The rows are grouped in 4 different ways at once. Each group adds its own fixed numbers to the row, and there is some noise. The rows also spread widely along 9 directions, which tell nothing about the answers.
In the rows, zero is written as 128.
Known rows, each followed by its group in each grouping:
[139 141 169 136 139 126 119 143 144 157 140 123 114 168 149 149 140 154
 121  90  87 126 147 114 121 179 146 117 112 102 167 142 180 137 164 124
 125 120  88 101 122 123] -> k_511 k_345 k_86 k_310
[113 139 114 112 122 103 124 102 143  95  74 110 120 167  68 167  97 149
 145  83  86 126 138 163  64 152 148 137 128 119 112 146 168 157 131  96
 131  98 142 114  86 119] -> k_268 k_803 k_86 k_357
[144 123 141 155 146 127 143 142 105 167 167 108 121 134 148 118 136 158
 118 109 128 151 114 121  93 142 110 149  97  86 149  94 165 117 120 123
  93 127 137  97 187 122] -> k_578 k_658 k_675 k_310
[136  98 134 125 162 132 119 111  94 153 164  90 121 153 136 119 128 148
 150 130  61 137 154 139  85 160 118 153 105  75 126 109 146 113 132 118
 106 109 147 116 188 125] -> k_578 k_658 k_675 k_420
[128 123 101 134 134 132 113 115 111  88 128 103 102 160 140 134 144 167
 157 132  85 118 162 143  83 127 142 176 145 111  95 163 132 147 127 129
 151 120 147 134 119 137] -> k_724 k_815 k_785 k_357
[138 134  99 121 117 114 159 109 134 125 124  80 119 155  95 136 146 172
 136 107 122 141 123 128  82 153 157 127 104 131  90 102 151 128 102  94
 105 134 167 127 129  90] -> k_724 k_690 k_189 k_420
[162 142 127 176 110 126 148 131 107 144 206 164 125  87 173  95 144 128
 117 167 155 134 131 104 122  90  86 146 129 130 174 102 132 118 101 157
 124 121 119 133 172 192] -> k_20 k_803 k_189 k_357
[151 135 114 106 132 119 120 118 109 108 183 120 113 151 143 115 159 153
 160 143 107 122 158 113 123 126 129 139 133 122 117 157 118 128 113 123
 120 115 158 135 139 127] -> k_961 k_815 k_698 k_357
[123 108 122 130 151 160 114 111 140 127 124 100  98 176 161 136 119 137
 162 111  66 129 162 130 107 171 157 162 119 107 115 141 141 131 152 134
 127 117 103 138 126 131] -> k_511 k_690 k_785 k_420
[109 140 105 130 104 120 160  86 153  92  79 104 132 151  94 143 108 129
 124 109 111 135 117 142  84 139 152 113  97 148 127 122 156 142 135  99
 130 109 144 120 116 126] -> k_20 k_294 k_698 k_357
[156 167 116 120  94 135 143 143 161 106 140 129 113 136 157 126 148 163
 118 126 163 140 127  68 155 132 153 141 121 166 126 174 142 135 124 130
 113 132 118 129 119 136] -> k_961 k_294 k_698 k_357
[114  96 158 143 163  99 109 124  91 151 128 132 120 173 131 147 109 156
 131  85  94 131 134 168  61 148 106 148 130  55 151 113 194 160 137 121
 123 120 118 105 135 117] -> k_268 k_345 k_675 k_357
[107 130  56 163 115 174 149 130 128  87 123 123  85 129 203 104  85 114
 143 145 119 147 126 129 110  90 140 197 117 141 115 152 121 128 128 165
 142 112 122 127 177 198] -> k_961 k_658 k_785 k_357
[158 123 138  73 139 134 132 119 156 109 130 149 143 140 144 140 137 131
 134 138 126 117 155 108 167 130 115  74 118 186 120 110 145 125 138 105
  78  93 134 118 107 133] -> k_268 k_803 k_675 k_310
[116  85 118  92 145 147 113 142 123 103 142 107 115 187 195 106 143 155
 168 115 124 120 138 112 138 129 132 169 105 123  96 163 177 136 126 145
  86 135 137 138 148 113] -> k_724 k_690 k_86 k_357
[134 187  84 170 105  91 142  64 134  94  78 102 111 118  41 192 106 153
 127 115  58 130 177 190  52 151 188 135 168 121 113 137 103 154 129  86
 201  99 128 111  57 147] -> k_268 k_815 k_189 k_420
[157 180 154 119 119 141 152 113 120 116 217 103  69 130 156  98 158 143
 145 155  62 143 160  82 136 196 135 111  77 141 164 149 110  86 155 127
  87  96 158 101 209 152] -> k_268 k_294 k_86 k_310
[133 118 111 132 127 152 132 129 149 143 135 150 121 150 165 124 121 118
 139 119 144 130 130 122 128 120 137 145 125 136 136 139 156 138 122 142
 128 127 101 135 121 146] -> k_511 k_690 k_698 k_420
[119 151  80 104 111 139 175 108 140  81 123  94  93 162 123 117 139 142
 148 114 113 138 111 108 125 132 155 107  81 162 104 137 136 111 115  99
  93 103 179 127 151 115] -> k_961 k_815 k_698 k_357
[ 97 114 113 160 129 166 173  67 141 112  52 110 138 123 161 168  82 111
 113 111 109 131 137 168 140 112 143  85 101 159 144  63 153 107 174 111
 143  91  87  93 107 171] -> k_724 k_658 k_675 k_310
[138 128 110 157 115 137 178 142 106 124 161 119 132 117 200 107 141 133
 104 122 175 151 102 107 138  93 113 118  74 154 148  91 166 112 117 138
  85 126 141 118 169 150] -> k_20 k_345 k_86 k_310
[178 100 162 124 139 114 110 127 129 165 155 165 180 121 173 142 149 123
 106 154 144 102 166 113 163 111  89  72 146 162 170  84 152 129 148 117
 125 119  86 127  83 148] -> k_20 k_345 k_785 k_420
[190 133  96 132 120  90  79 146 118 115 159 159 172 121 125 149 161 169
 128 158 149 100 196 135  99  80 135 188 203 124  97 179 115 181  88 141
 176 141 116 153  58 141] -> k_20 k_815 k_189 k_420
[130  99  98 129 123 162 170 116 105 104 137 103 126 126 205 105 145 158
 130 139 159 140 119  97 161  88 123 138 104 158  95  87 136  93 120 134
  86 127 139 136 162 149] -> k_724 k_658 k_675 k_357
[135 108  83 140 123 130 136  89  94 111 163 158 148 103 171 107 123 100
 141 179 147 124 149 155 125  65  90 123 137 167 121  96 106 127 117 139
 140 110 153 134 136 190] -> k_724 k_690 k_86 k_310
[138 113 174 146 148 105 103  76  91 160 174 129 135 135 137 139 143 145
 148 137  71 116 171 155 111 161 103 112 144  86 177 102 134 118 154 114
 145 112 113 111 125 149] -> k_724 k_690 k_86 k_357
[103 114 116 118 135 166 182  72 119 109  68  73 123 172 140 131 113 124
 138  92  92 153 132 132 130 145 154 103  64 136 105  69 167  92 153 104
  84 110 128 134 134 109] -> k_511 k_294 k_86 k_420
[130 115 112 159 124 144 149 130 105 112 145 102 106 143 189 119 145 168
 133 127 135 137 138 120 122 109 139 168 117 116 109 122 158 129 121 149
 129 140 119 132 153 150] -> k_724 k_345 k_189 k_357
[143 135 104 127 117 118 140 154 151 112  83 155 153 136 154 152 132 154
 106 108 210 113 127 114 156  77 132 134 146 172 111 119 185 160 104 126
 119 148  90 132  52 123] -> k_268 k_815 k_189 k_357
[125 151 159 220 125 132 167 111 106 169  97 125 121 124 151 159 111 154
  82  70 153 169 115 138  92 133 137 155 114  72 181  72 185 131 141 135
 136 140  63 104 114 145] -> k_511 k_294 k_675 k_310
[169 105 115 123 136 123 100 140 118 123 140 158 173 131 156 139 145 146
 130 150 161 111 171 137 122  70 111 157 173 138  99 128 148 167 105 146
 147 135 111 142  85 152] -> k_724 k_803 k_189 k_310
[159 107 132 154 152  81  89  64  79 129 103 161 193 103 114 200 127 140
 120 141 119 104 216 198 112  82 115 122 215 109 124  93 108 165 132 105
 188 109  94 126  11 151] -> k_268 k_815 k_675 k_310

New rows, each followed by its group in each grouping:
[151 113 137 153 135 130 124 102 125 126 131 124 158 122 179 164 138 137
 116 143 108 116 188 143 156 120 142 116 138 144 145  99 133 130 158 130
 149 114  79 120  89 152] -> k_20 k_345 k_189 k_310
[124  99 130 105 145 122 112 196 149 147 113 153 132 198 161 115 111 144
 120  79 168 125  87 116  92 115  91 147 111 115 142 138 236 179 120 139
  90 148 117 116 128 102] -> k_961 k_345 k_785 k_357
[131 190 104 198  95 127 138 105 143 118 128 189 112  81 151 143 112 121
 106 150 132 119 150 130 137  96 134 131 170 150 187 153 116 136 146 146
 204 103  67 116  78 233] -> k_511 k_815 k_86 k_357
[109 128 112 178 140 146 159  56  75  97 134  87  90 131 163 143 123 142
 144 126  56 153 167 159 116 134 147 155 121  86 134 101 107  97 148 132
 137  96 122 123 152 161] -> k_961 k_815 k_675 k_357
[122  95 105  98 126 179 167  86 138  89  92 113 136 137 208 134 131 107
 134 150 121 116 156 114 214  98 137  64  90 212 104  91 148  92 167 121
 108  94 116 132 109 165] -> k_724 k_345 k_86 k_420
[114 125 117  79 137 132 150 121 153 105  90 127 119 173 104 126 101 119
 130 106 111 131 119 127  97 149 122  99  88 157 116 116 180 139 134 101
  85  98 156 109 134 110] -> k_268 k_294 k_675 k_420
[112 132 138 149 141 144 156  52 107 102 119  54  76 161 116 156 118 158
 157  94  12 161 162 145  93 195 168 144  91  76 128 111 123  92 163 106
 115  81 133 108 167 129] -> k_961 k_803 k_675 k_357
[174 162 155 154 129 107 118 151 113 148 173 114 110 145 137 136 155 181
 121 111 126 144 157 106  84 163 146 183 131  83 136 149 158 153 119 135
 115 146 116 109 139 111] -> k_268 k_294 k_189 k_310
[137 151  92 122 121 161 147 143 160  84 132 122  91 138 167 128 134 150
 138 125 117 144 137  96 131 126 163 168 115 150  94 172 133 135 123 146
 116 107 127 135 141 159] -> k_511 k_803 k_675 k_310
[162 159 128  94 110 105 147  88 158 121 109 140 159 116 103 154 140 141
 102 139 129 122 156 105 151 139 132  61 138 187 127  92 119 117 139  85
 117 102 126 119  66 133] -> k_961 k_294 k_675 k_420
[137 142 112 172 120 138 137 164 135 137 116 124  91 152 126 132 113 156
 125  87 132 146 101 130  36 132 138 195 120  87 133 160 199 164 111 147
 144 130 120 119 144 144] -> k_724 k_803 k_785 k_420
[107 129  95 233 118 119 178  59  98 157 109 126 122  94 116 145  69  97
 104 113 117 164 105 201  34 111 110 129 110 103 186  38 142 118 125 121
 164 110 119 114 143 182] -> k_20 k_690 k_785 k_420
[131 154 114 125 122  87  82  79 154  89  64 151 153 129  59 196  87 127
 126 131  67 108 201 197  60 143 154 133 196 131 119 171 108 193 158  99
 207  87 111 103  30 163] -> k_268 k_294 k_675 k_310
[104 127 141 148 132 176 149 129 167 122 105 117  89 161 192 140 110 122
 127 107  84 123 135 129 144 160 155 110  80 139 165 133 194 123 182 149
 130 110  78  88 149 164] -> k_724 k_345 k_189 k_310
[ 94 102  84 113 139 165 155 120 114  88  77  89 115 192 159 117  89 117
 143  85 121 155 118 138  95 110 143 172  79 119  92 133 190 139 127 142
  91 127 140 132 153 114] -> k_961 k_294 k_86 k_420
[ 94  75 110 176 165 153 135 128  83 145 105 102 123 161 172 125  82 126
 127  85 117 157 112 175  59 105 115 200  97  50 131  96 196 145 125 149
 114 131 117 104 184 136] -> k_578 k_658 k_675 k_310
[135 156 103 192  95 110 173  84 122 116 118 113 111  87 151 158 142 178
 107 120 157 157 123 127 126 122 155 143 134 138 128  98 121 116 119 114
 148 127 117 125 105 164] -> k_724 k_690 k_675 k_357
[123 101 155 159 135 166 105 174 134 133 175 164  99 154 240 108 120 119
 133 132 136 117 134 109 145 118 115 179 111 107 189 191 193 151 153 191
 138 128  63 112 172 180] -> k_20 k_345 k_698 k_357
[140 167 119 161 105  87 147 168 134 138 142 172 134 110 118 127 134 162
  84 106 194 130  81 117  80 101  98 131 134 125 177 129 182 160  92 128
 128 131 123 109 119 148] -> k_20 k_815 k_675 k_357
[121 149  42 158  79 114 156 117 170  70  95 142 133 102 137 144 108 135
 114 144 179 134 121 140 107  77 164 165 147 191  97 144 118 160  93 131
 162 130 123 146  85 174] -> k_20 k_690 k_189 k_357
[190 146 144  99 123  87 105 101 107 118 184 140 172 110 132 138 201 182
 135 173 129  91 191  96 173 113 114  86 177 161 117 122  99 117 122  99
 133 115 140 143  65 135] -> k_724 k_815 k_86 k_357
[121 152  97 121 106 136 181  94 158  72  76 100 113 130 139 155 149 171
 121 117 133 124 128 106 165 128 168  85 109 190  97 113 140 108 137  93
 114 101 133 123  87 135] -> k_724 k_815 k_675 k_357
[108 170 145 202 104 146 171 126 145 137 114 146  95 115 172 144  99 122
  94  93 137 136  99 120 134 134 130 117  92 130 231 124 197 113 164 144
 137 108  60  84 135 182] -> k_20 k_815 k_86 k_357
[126  81  89  88 151 123  93 139  95 110 180 167 145 163 180  84 120 111
 163 156 145 118 143 135 106  75  75 173 143 124 110 148 142 156  95 158
 111 127 164 150 153 147] -> k_961 k_690 k_86 k_357
[144 156 154 125 146 107 105 163 144 170 178 210 134 135 113 114 127 120
 114 130 122 103 123 132  83 126  75  95 146 110 201 139 168 160 128 132
 139 104 117  97 128 161] -> k_511 k_815 k_675 k_310
[143  87 141  93 156 140 147  96 104 133 133 151 180 132 169 123 156 117
 126 151 147 108 149 130 170  84  76  44 117 170 136  44 155 105 135 105
  84 107 139 121 108 132] -> k_724 k_815 k_675 k_310
[156 111 104  95 124 131 162 141 113 116 158  99 128 151 186 101 172 167
 127 133 167 141 122  68 165 113 116 109  92 174  93  80 144 105 107 115
  56 134 168 143 148 105] -> k_961 k_345 k_785 k_357
[123 174 101 166 102 120 138 144 155 126 127 161 112 106 107 136  97 134
 105 127 120 130 107 152  56 122 128 137 139 133 166 158 146 159 129 133
 173 105 129  84 145 193] -> k_724 k_658 k_675 k_310
[103 105 121 134 144 163 128  68 152 110 106 116 112 158 167 148 106 115
 163 140  46 113 181 146 154 157 160 123 121 137 128 114 117 111 171 127
 143  99  80 130 110 163] -> k_511 k_690 k_189 k_357
[132 171  96 128 106 130 161 132 157 100 132 155 108 117 141 120 145 153
 115 134 150 124 115  92 146 114 135 107 127 175 132 135 130 122 116 120
 119 110 131 131 114 164] -> k_511 k_815 k_675 k_357
[139  97 140  91 138 115 133 116 143 129 146 151 162 137 158 124 144 136
 125 140 155 113 128 111 155 122  90  80 116 165 145  83 152 119 124 110
  77 115 133 131 117 121] -> k_20 k_690 k_675 k_357
[150 108  68 109 125 116  96 135 117 100 167 149 123 145 144 118 122 132
 162 153 144 127 162 148  78  88 130 198 167 131  72 191 109 176  79 147
 148 131 164 156 125 145] -> k_268 k_690 k_698 k_420
[123 113 142 153 133 172 149  73 141 128 103 114 112 136 191 153 117 106
 131 140  69 116 169 137 171 151 140  74 107 165 163  87 149  95 199 121
 145  87  78 106 117 179] -> k_724 k_345 k_785 k_420
[147 109  88  91 123 105 130 108 134  82  99 112 177 150 125 147 160 166
 135 135 152 103 163 127 140  88 145 122 142 171  71 110 132 145 100 101
 113 129 144 153  57  99] -> k_20 k_815 k_189 k_357
